The rows come from 5 hidden closed curves, with some noise, and rows from the same curve form a group. Each curve winds through 8 dimensions. The rows are also pushed far along 4 directions, which tell nothing about the answers.
In the rows, zero is written as 128.
Some rows, each with its group after it:
[122 115  87 132 128 131 147 164 153 125 172 136 129 109 129 111 120  95
 134 104 101]
k_664
[ 65 147 193 156  51 121 106 128 130  77 161 168  88 150  51 161 104 150
 150 118 147]
k_306
[105 165 153 127 106 137 161 119 120  71 119 167  98 126  95 162 130  78
 200  43 185]
k_843
[191 174 182 147 151 123 144  90  62 147  69 112 148 159 189 111 142 133
 118 104 154]
k_664
[145 141 156 143 101 129 114  85 100 126 103 170  91 120 119 121 117 124
 100 145 144]
k_664
[120 128 147 109 159 104 117 143 102 131  94 120 127 167 152 120 144 167
  93 216 134]
k_954
[203 136 144 153  92 151 100 116 118 136 109 185 104 117 118 119 100 106
  99 133 123]
k_843
[157 132 103 144 168 129 156  92 107 157 108 143 112 107 146 126 168  48
 124  77 129]
k_843
[118 178 200 110 164  83 147  79  59 142  96 114 137 143 157  98 159 147
  95 157 157]
k_715
[ 97 101  54 121 147 143 160 124 145 123 127 108 125 103 149 128 144 108
 156  91 125]
k_843
[ 55 163 162 119 172 126 156 109 107 116 138  86 130 178 149 151 142 172
 145 161 151]
k_715
[155 184 201 153 113 107 159  81  68 105  96 161  97 154 143 110 125 112
 136  97 166]
k_306
[178 182 179 147 164 124 155  62  44 140  60 145 103 165 193 104 141 112
  96 158 160]
k_954
[175 161 146 126 131 168 117  90  99 149  96 151 112 136 140 136 122 179
 101 160 123]
k_306
[ 93 117  86 118 160 114 179 158 169 114 171 135 134 111 109 135 154  78
 178  76 124]
k_954
[150 167 146  97 216 120 180 111 104 143 107 110 152 146 176 128 169  72
 144 118 163]
k_664
[ 60 123 112 135 151 126 152 139 138  95 156  78 143 152 155 119 132 109
 162 157 124]
k_954
[ 90 123 120 101 139 139 121 158 163  98 155  91 157 136 130 125 103 162
 156 180 129]
k_715
[177 146 135 149 135 120 129 107  86 156  97 132 124 118 151 105 152  74
 109  86 119]
k_843
[119 140 137 134 165 114 128  93  76 135  68 105 125 129 173 106 151 105
 112 156 158]
k_843
[189  86  93 162 154 141 111 126 144 176 108 130 149 119 152 128 133 118
  92 153 107]
k_664
[151 128 163 127  65 109  88 153 105 119  90 172 104 128  89 123 109 179
 111 120 133]
k_954
[135 163 192 134  83 120 101 119  92 123 130 136 118 149 108 117 111 171
 106 137 116]
k_306
[122  77  62 118  96 135 115 140 182 127 144 136 129  74  95 123 119 164
 139 110 106]
k_843
[167 166 195  93 115 132  81 128  92 138 100 113 154 141 135 111 113 171
  94 187 135]
k_715
[115 132 146 167  90 128 152 107 129  96 115 167  99 131  92 172 134 101
 186  23 173]
k_664
[ 41 138 135 106 173 106 147 131 121 136 166  67 160 145 142 124 159 146
 123 165 116]
k_715
[137 104  98  97 163 106 143 155 135 149 111 102 154 116 152 112 140 141
 135 106 128]
k_715
[156 131 166 132  58 140  87 155 117 117 118 194 104 137  98 135  77 195
  92 164 131]
k_843
[188 120  82 126 180 107 163 112 109 189 111 125 141  94 181  73 156 123
  82 119  95]
k_843
[ 83 118 124 146 102 106 126 131 140 104 150 142 105 127  85 133 134 155
 133 131 117]
k_954
[144  84  81 105 129 121 118 150 157 157 122 139 135  89 104 132 143 133
 121 104 115]
k_843
[147  74  80 143  81 119  95 178 160 147 136 165 110 100  88 126 121 137
 108 101  83]
k_954
[163 104  92 138 163 119 151 142 136 156 116  93 171 120 174 105 143 113
 137  88 116]
k_664
[ 56 192 185 150 104 129 160  87  93  67 149 117 102 167 116 143 134 143
 177 100 149]
k_954
[174 100 104 163  97 151 101 130 137 146 101 164 106 113 112 149 118 103
 127  96 123]
k_306
[212 111  85 141 124 161 130  82 151 155 111 168 108  81 114 132 140  80
 130  81 114]
k_954
[ 98 120 179 148  80 113  89 112 122 118 119 133 108 145  80 160 121 145
 133 114 155]
k_715
[113  60  59 111 126 151  89 184 191 146 164 112 149 104 117 130 106 139
 104 192  83]
k_715
[160 132 158 130 147 107 101 121 118 159 127 110 157 127 136  85 132 151
  77 213 105]
k_306
[ 67 168 188  99 136 101 123 135  76  95 116 110 131 159 161  88 107 166
  98 235 155]
k_664
[132  98  96 127 108 139  97 163 155 130 143 129 147  96 119 102 100 140
 119 165 102]
k_954
[ 30 186 185 111 152 108 159 141  99  76 157  87 149 168 137 120 137 158
 165 160 148]
k_954
[216 178 173 135 138 147 125  80  86 141  88 134 129 144 167 100 119 132
 106 160 132]
k_306
[101 103 104 134 105 156 106 107 162 120 142 124 118 114  96 165 123 137
 139 137 124]
k_664
[202  96  95 126 120 121 110 118 128 170 108 132 141  82 146  84 131  87
  92 114 100]
k_715
[ 89 132 170 121 123 127  82 146  98 128 110 112 132 164 137 136 113 169
  84 222 138]
k_843
[157 177 182 143 166  92 151  77  45 137  75 116 134 141 196  67 149 105
  98 148 153]
k_843
[167 103 107  95 140 118 126 129 123 158 107 144 138  92 136 108 144  93
 103 117 128]
k_715
[152 116 131 137  93 140  94 114 120 155 104 163  99 122  99 151 123 164
 103 116 120]
k_306
[ 66 101 116 113 161 120 109 123 139 137 134  81 151 126 137 128 137 164
 103 216 125]
k_664
[200 113 136 136 151  98 122 100 100 192  75 121 133 123 154 111 158 103
  95  84 128]
k_715
[144  76  64 135 136 117 142 131 148 156 113 146 117  92 134 130 144  90
 126  78 124]
k_664
[133  83  97 113 177  94 128 155 140 175 124 136 149 115 149  98 143 151
  65 205 109]
k_843
[ 56 159 189 130 154 101 135 115 123  95 162  81 155 160 122 115 138 138
 145 196 142]
k_306
[ 72 139 178 123 120 131 100 148 111  96 128 114 131 172 136 135  94 167
 116 230 151]
k_715
[ 68  96  88 110 135 111 143 162 169 120 162 110 135 115  88 155 162 113
 172  69 114]
k_954
[133 150 122 139 113 156 155 109 134 115 150 172  89 130 107 147 115 134
 145 103 121]
k_306
[107 139 101 122 175 146 181 141 158 115 164 111 134 147 142 151 136  83
 179  95 132]
k_715
[ 70 121 147 108  87 151  90 153 159  91 162 122 129 135  72 175 111 121
 159 138 138]
k_715
[ 90 115  96 128 158 130 145 117 147 142 154  90 148 120 132 136 154 134
 134 124 109]
k_664
[101 145 194 158  49 144  54 137 117 103 138 129 122 148  80 139  87 192
 113 181 115]
k_306
[106 109  79 143 105 133 137 150 157 118 166 129 121 107 111 121 128 129
 145  88  86]
k_954
[108  83 103 147  99 107 112 161 169 134 170 150 117 110  82 126 125 122
 122 119  93]
k_306
[191 157 143 123 120 154 158 100 147 105 137 159 114 130 104 153 134  51
 189  48 147]
k_306
[180 144 168 159  97 123 120 109  96 139  83 184  84 145 120 140 111 143
 115  94 154]
k_715
[ 97 166 155 131 167 104 162 111  74 135 124  94 136 160 180  94 153 140
 112 148 122]
k_954
[140 113 141 151  65 118  98 145 132 114 124 178 103 113  93 107  89 171
 111 148 119]
k_306
[228 142 108 136 181 150 161  97 126 163 110 130 147 118 178 112 149  58
 128  97 123]
k_664
[ 85 144 139 101 190 110 182 118 120 108 120 115 141 144 150 143 162  94
 167 122 179]
k_843
[120 131 111 102 115 152 119 137 143 129 142 161 108 108  95 148 118 149
 119 135 122]
k_664
[116 142 151 100 153 103 140 108 105 118 102 109 142 123 149 105 140 127
 131 148 160]
k_664
[108 174 194 117 152 107 146  95  78 131 123 136 111 167 147 114 136 173
  88 196 138]
k_306
[120 123 162 149 136  91 105 119  90 141 100 101 137 151 158  94 136 131
  86 196 125]
k_954
[127 154 185 154  51 134 119 104  98  92 115 169  88 144  95 157 104 137
 145  64 157]
k_843

New rows. What belongs after each?
[ 81 147 167 100 158 101 123 138  96 110 102 114 124 178 142 133 145 188
 111 218 148]
k_954
[ 88 106 104 124  98 126 101 157 147  93 126 117 136  97 107 116 113 132
 156 133 134]
k_843
[164  64  76 162  72 132  91 154 178 127 136 157 127  80  99 113  94 125
 124 110 103]
k_664
[123 132 158 151  78 157  80 102 103 136 106 181  91 114  91 150 100 179
  86 167 135]
k_954
[187 132 137 125 139 142 116 119 104 150  80 158 130 128 157 119 114 165
  87 176 141]
k_664
[101 160 161 102 151 104 161  96  80 126 112  97 136 139 157 120 161 102
 143  87 153]
k_715
[116 151 157 132 138 110 155 130  86 122 103 144 107 158 143 140 146 103
 138  91 153]
k_954
[ 79 100  80 135 216 109 167 143 164 144 162  79 170 124 151 120 173  72
 153 148 116]
k_306
[ 96  80  96 124  75 139  86 185 174 129 172 135 127 106  75 145 105 133
 126 120  93]
k_715
[135 146 164 144 113 145 100  92  85 155  96 168 104 122 121 133 117 163
  75 178 137]
k_954
[181 198 210 138 149 134 135  75  38 149  73 133 135 148 187  88 125 112
  92 159 158]
k_954
[ 48  68  88 145 170  88 137 152 172 132 152  73 148 140 138 130 142 131
 144 155 125]
k_715
[ 61 138 180 151 139  99 130  99  97 108 109  89 116 177 142 142 130 163
 139 157 165]
k_715
[128 160 175 150 104 122 133  95  71 131  89 158  98 149 131 142 128 169
 111 106 154]
k_664
[171 129 104  96 168 129 166 140 130 149 106 123 141 121 162 121 142 113
 147  79 136]
k_715
[116 102 133 125 126  98 120 138 145 118 128  94 151 121 125 117 132 101
 156 108 142]
k_715
[152  98 101 132 123 114 142 131 149 129 136 111 147 113 143 101 129 105
 141  94 114]
k_843
[ 85 121 181 113 125  84  87 140  95 139  93  88 146 153 136 115 124 213
  94 193 144]
k_715
[151 176 193 136 115 118 141  74  91 117  88 146 104 145 118 143 135 140
 154  74 180]
k_715
[189 154 130 105 118 160 128 107 123 132 131 144 131 104 126 121 122  96
 125 110 119]
k_715
[104 106 110 135  87 138  94 122 131 122 119 124 114 116 110 125 114 206
 109 164 110]
k_954
[148 166 181 121 159 105 135 102  68 124  75 127 130 154 176  90 133 156
  98 202 155]
k_954
[118 117 130 125 145  85 143 147 125 139 146 107 144 133 149  81 133 131
 109 147 102]
k_306
[125 162 143 122 169 134 164 108 124 105 127  91 150 147 163 114 139 104
 169 138 148]
k_306
[185 124 112 133 110 141 111  94  93 157  69 144 110 106 155 110 120 154
  91 120 124]
k_843
[175  48  50 121 110 153  90 153 189 162 127 144 131  84 107 139 115 127
 104 141  94]
k_843
[174 108 115 125 113 146  90 160 141 139 113 157 128 110 117 127 110 103
 111 150 121]
k_843
[190 120 109 145 161 119 147 127 113 167 101 103 164 122 187  92 141 117
 114  99 114]
k_664
[123  72  78 106 107 144  92 179 187 138 133 154 120 103  81 160 106 178
 123 141 118]
k_715
[ 93 137 162 147  73 111 131 133 130  80 148 153 103 138  93 122 103 146
 152 115 138]
k_306
[143 181 201 140 139 116 140  87  84 129 103 105 126 171 142 136 138 149
 144  95 155]
k_715
[161 142 155 156  68 164 134  62 136  92 120 190  75 126  81 178 112 111
 166  66 165]
k_843
[179 178 173 114 127 155 109 124  86 148 104 140 136 147 142 128 115 173
  95 155 124]
k_664
[109 109  84 138 147 134 149 139 147 117 149  95 140 130 156 115 135  91
 152 128 106]
k_954
[176 126 141 165  72 144 105  80 116 145 109 175  81 112  97 149 121 106
 115  71 130]
k_715
[129 164 170 144  88 159 114  96 111  76 113 148 106 143 119 139  97 119
 154 145 165]
k_843
[224 100 104 110 126 128 111 147 133 167  95 136 148 104 144 104 123 111
 102 104 112]
k_843
[224 152 137 129 157 146 144 120 114 156 105 129 151 134 162 127 141  70
 136  74 132]
k_664
[154 151 182 146  86 123 106 107  78 144  98 183  89 134 117 124 112 154
  78 138 139]
k_715
[121 156 134 164 130 126 179  86 109 115 142 134 110 131 141 125 145  75
 154  58 137]
k_664
[197 107  88 140 119 147 113 100 152 161 125 151 120  86 115 113 135 122
 102 126  89]
k_954
[117  99 122 137 119 117  99 146 162 137 166  93 152 125 106 129 126 103
 131 130 101]
k_715
[123 153 164 133 134 118 137  95 111 123 114 113 142 132 126 134 146 141
 141 111 151]
k_664
[ 63 128 155 137 135 123 123 125 123 120 140 124 120 143 105 159 140 111
 134 147 145]
k_954
[110 135 162 111 137 100 125 111  91 123 109 103 145 129 152  97 135 119
 107 165 147]
k_715
[211 106  69 119 127 139 140 121 142 178 105 186 103  79 107 132 152 110
 118  43 103]
k_954
[ 86 147 146 126 115 115 133 145 116  89 119 143 120 124 109 132 127 111
 162 106 163]
k_843
[112 124 106 120 199 128 164 138 146 131 146  86 172 136 173 112 145 108
 138 175 129]
k_664
[ 56 158 201 134 142  88 133 144  93  85 121  87 145 186 159 102 107 172
 132 210 167]
k_715
[ 78 128 107 122 179 131 153 154 146 127 168  86 172 141 159 114 132 156
 129 185 111]
k_664
[168 139 136 109  76 143  96 110 111 136 104 163 104  98 105 116 106 174
  97 126 123]
k_664
[190 121 128 140  69 175 102  91 141 118 102 177  87 118  91 178 109 104
 146  79 145]
k_843
[ 75 120  97 123 171 124 140 161 127 131 146 116 138 129 155 110 128 139
 106 198 115]
k_843
[ 71 182 177 123 161 133 170 101 111  71 143  79 146 173 156 130 135 116
 187 159 165]
k_306
[109 140 174 121 141  91 112 148  83 135 121 108 156 144 170  70 116 154
  70 228 125]
k_715
[237  99  70 132 136 162 125 133 159 166 109 171 132  88 141 124 119 107
 110 109 109]
k_664
[202 123  93 134 177 110 159 114 108 186 118 107 151 108 194  62 149  85
  91 106  89]
k_715
[111 182 213 145 109 115 150  77  91  78 129 111 113 175 125 136 134  81
 178  90 171]
k_306
[129 160 151 129 127 144 170  91 125 105 151 131 119 154 138 143 125 124
 151 108 143]
k_843
[115 132 133 114  81 139  97 152 122 122 121 164 112 112  90 136 107 196
 110 138 126]
k_843
[152 136 121 132 137 143 170 102 136 127 151 132 124 138 145 135 130 109
 144  99 125]
k_843
[ 85 110 133 148 145 102 136 113 123 128 118  93 123 154 144 134 135 142
 139 131 147]
k_715
[181 170 150 131 130 150 144  97  93 121  97 132 111 162 157 135 134 101
 141 105 136]
k_954
[123 172 180 122 160 111 121  97  52 133  72  83 143 151 181 100 151 119
 110 163 154]
k_843
[118  97  90 120 131 127 112 153 140 171 145 114 152  87 120 113 137 134
 111 112  91]
k_954
[117 101  81 137  99 145 122 165 162 125 164 138 118 117 115 128 104 144
 134 117  87]
k_306
[181  95  74 157  83 170 119 134 176 127 144 156 104 105 107 144 105  75
 159  61  98]
k_306
[125 121 102 144 104 164 103 150 140 136 146 162 112 116 111 127  92 202
  96 183  92]
k_306
[199 174 154 151 103 180 150  79 126 101 113 174 102 131 114 166 114  78
 178  51 161]
k_664
[160 171 175 120 170 127 135 118  73 133  82 128 136 157 174 114 137  88
 111 167 158]
k_843
[134 158 173 144  98 132 154  50 112  92 112 141 102 134 106 158 141 101
 176  50 177]
k_843
[175 122  86 124 105 176 144 128 185 104 153 150 122 104 104 153 106  87
 193  53 126]
k_715
[154 104  61 120 134 170 168 114 189 122 161 124 130 104 122 161 138  68
 187  33 114]
k_843
[184 107 110 138 150 130 122 113 118 189 107 152 121 108 130 131 157  74
  91 109 112]
k_954
[ 97  83  90 128 161  86 149 162 163 139 138 115 142 117 129 116 137 140
 139 126 127]
k_715
[222 119 134 135 105 114 108 136 124 163 111 150 135  99 127  93 122  98
 105  80 107]
k_715
[180 171 172 130 123 121 118  92  60 126  56 141 122 122 160  92 126 128
 111 138 164]
k_843
[ 98 154 195 123  60 141  96 152 137  75 152 161 118 154  65 166  92 158
 157 127 152]
k_843
[107 132 122 125 178 124 146  98 132 129 142  66 158 137 153 120 164  87
 146 147 121]
k_954
[ 98 163 139 123  74 164 119 127 117  71 121 146 103 124 105 144  96 163
 171 102 150]
k_843
[186 131 127 152 133 144 136 118 158 140 138 131 126 141 117 157 130  70
 167  51 126]
k_715
[123 124 104 123  98 154 115 160 164 121 166 153 128 100  86 130 107 145
 140 118  96]
k_954
[141 161 202 130 166  95 145  95  75 137  95 117 137 166 155 128 162  73
 122 130 173]
k_843
[252 151 128 121 121 167 122 103 123 153  94 152 126 115 148 119 109 115
 125  94 126]
k_715
[ 50 133 133 130  91 148 120 113 151  92 166 116 120 126  78 167 121 169
 162 118 132]
k_664
[107 133  80  88 176 151 182 135 160 120 159 122 130 116 131 155 153  67
 176  77 135]
k_664
[172 112 109 134  87 143 103 112 136 148 113 164 110  91 108 115 104 184
  98 135 110]
k_715
[159  70  97 117  93 113  77 201 168 157 147 144 154 102 101 108 102 165
  83 159  83]
k_843
[109  77  57 128  70 167  81 202 190 106 157 138 126  93  84 147  88 123
 153 113  93]
k_843
[ 78  92 119 125 101 127 111 156 171 110 162 160 116 121  73 166 115 155
 129 154 131]
k_843
[131 144 124 129 119 129 152 131 127 100 116 160 108 108 108 140 136  68
 182  46 161]
k_843
[ 61 132 116 113 129 126 152 122 138  91 142 104 135 120 122 130 133 158
 167 120 146]
k_843
[178  90  96 124  97 123 119 129 167 156 148 174 102  92  80 133 132 116
 115  83  93]
k_306
[ 95 142 140 131 177 100 167 112  81 147 104 110 135 147 177 117 157 151
 108 134 145]
k_664
[151  78  80 104 179 114 102 176 147 176 124  76 182 112 178  85 131 119
  78 210  91]
k_664
[ 39 117 107 129 155 114 146 146 150 115 178  70 151 140 139 116 131 166
 141 162 106]
k_715
